The groups are shells around one centre, one inside the other: the same stretched ball of 7 dimensions in 8 sizes.
Some rows, each with its group after it:
[ 44   4  62  37  83  41  54  24 -10  41  53 -26  -8 -36 -75  29  71]
J
[ 42 -14  68  35  84  54  46  27  -9  65  35 -24 -16 -22 -85  29  59]
T
[ 27  22  83  43  78  16  20 -10   6  39  19 -52 -17 -35 -68  52  61]
C
[ 20  10  92  54  91  24  38 -13   5  47  14 -12 -23 -57 -81  47  79]
C
[ 24  10  66  48  76  13  34  -3  -5  44  25 -37 -25 -40 -65  27  71]
L
[ 49   7  77  44  88  18  12 -11  -3  70  26 -35 -13 -19 -81  18  45]
J
[ 36   4  68  30  80  64  61  47  -3  39  41 -35 -21 -34 -77  46  71]
P
[ 32 -26  59  30  81  37  49  23 -21  65  37 -19 -42 -51 -66   4  80]
P
[ 37 -35  63  23  83  66  66  41 -19  62  46 -13 -23 -39 -80  28  77]
J
[ 53 -43  63  13  75  15  21 -20 -29  69  60 -38   7 -23 -65  25  55]
J
[ 34  -6  65  29  74  22  41   3 -13  39  48 -39 -12 -44 -60  36  75]
T
[ 26 -17  80  30  86  49  44  21  -7  63  21 -21 -41 -52 -75  33  77]
T
[ 41  58  85  61  88  13  27 -10  17  21  33 -41   3 -34 -79  53  59]
L
[ 35 -12  65  33  77  11  40 -11 -18  43  51 -28  -8 -48 -62  28  78]
A
[ 36  21  72  27  76  19  29  11  -3  31  41 -58 -29 -51 -53  35  73]
B
[ 33 -30  61  32  76  23  30  -2 -20  73  30 -31 -23 -27 -69  13  61]
B
[ 41   9  61  39  84  53  53  44  -6  52  37 -30 -34 -34 -77  16  69]
B
[ 24  -2  70  39  79  18  31   1  -9  55  22 -34 -40 -50 -62  18  75]
J
[ 26 -18  84  37  88  71  63  28  -2  56  24  -8 -16 -38 -93  59  74]
L
[ 43 -27  75  38  84  30  26 -14 -12  76  31 -20   1 -15 -88  32  49]
E
[ 17 -15  72  17  80  47  49  40 -13  53  24 -37 -73 -77 -51  19  95]
C
[ 49  17  83  42  97  32  20  11   1  69  24 -29 -37 -39 -80  10  57]
B
[ 32 -33  80  31  90  66  56  25 -10  71  28  -5 -22 -38 -91  41  72]
A
[ 43   8  74  35  93  59  50  45  -3  58  34 -21 -43 -48 -80  16  73]
E
[ 60  44  89  41  92   3  -4 -20   9  47  37 -55  -7 -30 -71  30  44]
A
[ 41  21  74  33  87  36  45  26  -3  35  46 -35 -31 -58 -65  27  80]
T
[ 25  -1  81  25  86  58  64  39  -4  33  38 -23 -39 -72 -67  49  96]
B
[  9  -2  77  43  85  45  58  27  -3  49  11 -15 -59 -69 -69  29  94]
P
[ 73   4  83  33  93   6   3 -34  -8  64  59 -33  23 -18 -82  28  39]
A
[ 24 -52  61  19  71  52  50  21 -23  70  31 -29 -24 -29 -72  35  69]
C
[ 45 -33  55  13  73  61  57  39 -22  54  58 -36  -7 -23 -72  36  66]
A
[ 41  15  77  33  91  34  43  22  -4  42  43 -27 -37 -65 -65  21  83]
J
[ 21 -44  66  18  77  68  72  41 -20  55  39 -15 -33 -53 -71  41  90]
P
[ 40 -33  79  10  74  13  18 -27 -19  54  50 -45   2 -41 -59  50  65]
C
[ 30 -46  74  30  82  47  41   4 -17  80  24 -14 -17 -27 -85  34  63]
L
[ 31  16  65  44  84  70  71  57   2  37  32 -25 -27 -34 -84  41  75]
A
[ 28  21  78  29  75  19  26   7   1  30  30 -60 -32 -52 -53  45  74]
C
[ 53   8  66  23  78  14  26  -1 -12  38  61 -51  -4 -38 -58  28  64]
J
[ 60 -18  58  15  76  39  29  19 -19  62  58 -49  -3 -13 -70  22  48]
L
[ 16  15  80  50  83  48  59  22   7  33  19 -23 -25 -47 -80  57  81]
E
[ 59 -25  67  11  80  12  17 -12 -25  64  64 -42  -6 -37 -59  14  60]
J
[ 51  43  73  56  93  31  44  16   7  32  45 -25  -5 -35 -84  30  64]
A
[ 51 -12  73  30  78  10  21 -27 -13  50  55 -37  22 -21 -73  45  53]
T
[ 31  22  78  34  86  37  41  27   1  38  31 -38 -46 -63 -62  29  82]
T
[ 23  10  81  33  85  65  72  45   3  25  36 -23 -30 -63 -74  60  93]
A
[ 53 -28  75  17  82  38  30   1 -16  64  52 -33   2 -26 -76  39  56]
T
[ 33 -42  69  32  86  33  39   1 -22  82  29  -8 -31 -43 -76   9  72]
E
[ 23  -8  66  35  75  12  35  -3 -14  48  31 -35 -34 -54 -56  21  80]
B
[ 36 -24  67  17  69  33  30   4 -15  53  41 -53  -5 -22 -65  48  58]
L
[ 60  14  79  36  89   3  -4 -21  -5  67  37 -48 -12 -25 -71  11  42]
E
[ 16 -21  65  26  75  59  61  42 -11  52  23 -31 -46 -48 -67  36  83]
B
[  49   13   84   45   91   59   47   17    8   46   38  -22   15  -13
 -101   64   51]
L
[ 28  25  85  44  81  41  50  10   9  20  35 -35   1 -40 -79  75  73]
C
[ 49 -10  69  17  77   6  23 -16 -19  44  63 -45  -3 -47 -54  29  70]
P
[ 44 -27  75   5  75  43  40  10 -16  43  60 -45   1 -40 -63  59  70]
L
[ 39  41  70  49  83  34  42  25   7  29  35 -43 -20 -35 -73  35  66]
E
[ 38  -2  69  36  91  66  65  51  -6  53  39 -13 -36 -48 -82  23  80]
P
[ 48  41  76  49  84  -2  10 -18   4  39  36 -52  -6 -29 -68  28  52]
E
[ 53   6  77  35  86  55  43  21   1  48  46 -33  10 -13 -91  54  51]
E
[ 33   4  77  53  85  37  49   0   0  45  32 -14   5 -27 -91  52  64]
P
[ 20  28  79  50  95  71  64  63  11  47   8 -18 -69 -61 -81  24  86]
C
[ 36  41  83  52  86  13  13  -5  11  44  16 -50 -25 -32 -72  33  54]
B
[ 63  16  73  26  84  13  14  -6  -7  46  59 -52   0 -30 -65  25  52]
T
[ 56   1  67  20  82  49  40  30  -9  47  57 -44  -8 -28 -72  35  60]
P

New rows, each followed by its group:
[ 41 -11  73  48  88  29  24  -5  -8  80  20 -20 -16 -16 -89  15  48]
A
[ 40   9  70  30  88  47  39  39  -5  58  31 -37 -51 -48 -68  10  71]
B
[ 49 -19  63  20  84  67  56  48 -15  60  51 -27 -23 -32 -78  25  68]
A
[ 41  17  83  42  97  63  46  41   6  58  23 -21 -39 -42 -88  28  67]
A
[ 38  13  86  44  95  22  28  -3   0  56  27 -20 -33 -57 -74  21  73]
T
[ 49  35  91  37  95  54  41  30  12  35  39 -34 -16 -43 -83  52  66]
C
[ 45  47  84  51  88  10  13  -9  11  39  28 -48 -15 -35 -72  33  55]
J
[ 30   0  85  42  85  30  28  -5   0  57  18 -30 -20 -37 -79  43  63]
J
[ 14 -19  66  30  76  75  73  56  -8  48  22 -25 -44 -46 -75  45  85]
L
[ 59 -16  61  29  84  26  25   3 -19  73  51 -32  -7 -17 -76   6  49]
E
[ 40 -39  74  21  87  35  40   2 -22  71  44 -12 -23 -53 -71  20  77]
J
[ 30  -1  79  53  95  24  30  -2  -5  76  11  -8 -45 -50 -81   3  70]
A
[ 51 -54  57   2  75  59  64  27 -31  53  77 -23  10 -32 -71  43  74]
C
[ 47 -27  71  12  82  62  58  33 -16  48  61 -26  -5 -40 -75  48  74]
E
[ 68  22  86  39  93 -10 -10 -44  -2  60  48 -43  13 -23 -75  23  39]
A
[ 15  26  86  52  96  78  76  61  14  37   9  -8 -56 -65 -88  46  93]
C
[ 49 -30  72  19  88  39  42  10 -21  65  55 -18 -15 -47 -72  22  73]
T
[ 49 -31  56  20  74  21  33  -2 -26  60  59 -37   0 -25 -65  21  61]
J
[ 11 -28  70  33  87  85  87  65 -10  56  20   1 -61 -66 -80  31 101]
L
[ 34  -3  76  48  97  70  62  45  -1  67  20  -1 -40 -42 -95  21  74]
A
[ 48 -12  71  35  82   5  23 -28 -16  56  51 -27   6 -34 -70  26  62]
J
[ 31  23  83  34  87  47  48  30   6  31  32 -36 -32 -56 -70  49  80]
J
[ 55 -44  64  21  78   3  17 -36 -30  73  60 -28  15 -23 -68  19  54]
A
[ 41 -12  59  31  78  44  57  25 -15  46  52 -27  -9 -33 -73  31  72]
T
[ 51  -6  85  30  98  46  33  16  -7  70  37 -16 -29 -48 -82  19  67]
L
[ 62  41  91  48  97   7   1 -21   9  53  37 -41  -3 -29 -81  26  44]
B
[ 45 -10  86  30  87  18  23 -24  -8  54  45 -27   4 -40 -75  45  63]
P
[ 49   8  84  41  88   0  12 -34  -5  53  42 -31   4 -36 -74  33  57]
J
[ 36 -28  64  21  69  26  45  -6 -20  39  58 -37  14 -30 -66  56  70]
A
[ 27 -14  62  27  79  18  36  11 -19  58  33 -34 -54 -63 -51   0  85]
A
[ 53 -32  63   5  76   3  15 -16 -30  61  65 -47 -14 -48 -47  10  68]
A
[ 13 -16  78  34  93  54  59  39  -9  65  13  -5 -80 -84 -67   8 102]
C
[ 26 -26  75  29  83  20  36  -7 -17  62  32 -20 -35 -61 -62  20  83]
J
[ 17  20  83  51  89  77  76  50  13  30  18 -14 -28 -47 -91  66  83]
C
[ 49  16  81  38  96  36  22  19   0  69  26 -32 -44 -43 -76   6  60]
L
[ 35 -13  70  11  83  38  52  31 -18  41  55 -32 -47 -79 -50  20  98]
C
[ 52 -42  68   2  76  35  38   2 -27  55  70 -36   5 -39 -63  41  69]
E
[ 35  12  64  46  82  70  70  51   2  39  35 -25 -11 -20 -90  47  66]
C
[ 49  33  78  51  88  46  33  20  11  47  28 -39  -2  -9 -93  45  44]
A
[ 16 -42  74  26  87  60  73  34 -19  61  31   4 -51 -77 -71  26 104]
L
[ 30  29  89  57  93  52  46  22  15  44  13 -21 -22 -35 -93  52  65]
E
[ 48  30  84  51  91  41  31  10  11  47  29 -33  -2 -18 -92  47  49]
J
[ 42  23  66  43  78  12  19  -1  -2  46  34 -52 -16 -24 -67  23  54]
B
[ 44 -25  73  35  87  52  60  11 -13  53  53  -4  12 -31 -91  49  70]
B
[ 20   6  85  46  87  17  30  -8  -1  53  13 -24 -41 -61 -68  29  79]
E
[ 52  -5  72  46  91  16  16 -14 -10  80  31 -21 -15 -22 -83   3  48]
B
[ 34   1  72  29  84  27  45  15 -11  41  45 -28 -36 -68 -58  22  89]
J
[ 52  -1  72  22  81   7  23 -14 -15  42  62 -42  -1 -46 -58  30  68]
J
[ 53  40  92  62 101   9  13 -24  11  53  29 -21  -2 -33 -90  28  51]
A
[  32   37   79   67   98   68   66   48   15   45   15   -6  -30  -35
 -101   35   70]
C
[ 22  25  74  58  81  28  37   8   7  44  11 -34 -27 -32 -78  37  65]
A
[ 38  -4  70  26  81  61  56  39  -5  43  43 -34 -16 -34 -77  47  70]
T
[ 34 -29  68  29  83  41  37  16 -17  76  26 -24 -37 -37 -74  13  67]
J
[ 14 -21  77  32  86  57  73  33 -10  44  30  -5 -44 -75 -71  41 103]
B
[ 39 -10  88  34  91  25  22 -12  -6  67  28 -22 -23 -47 -76  30  66]
P
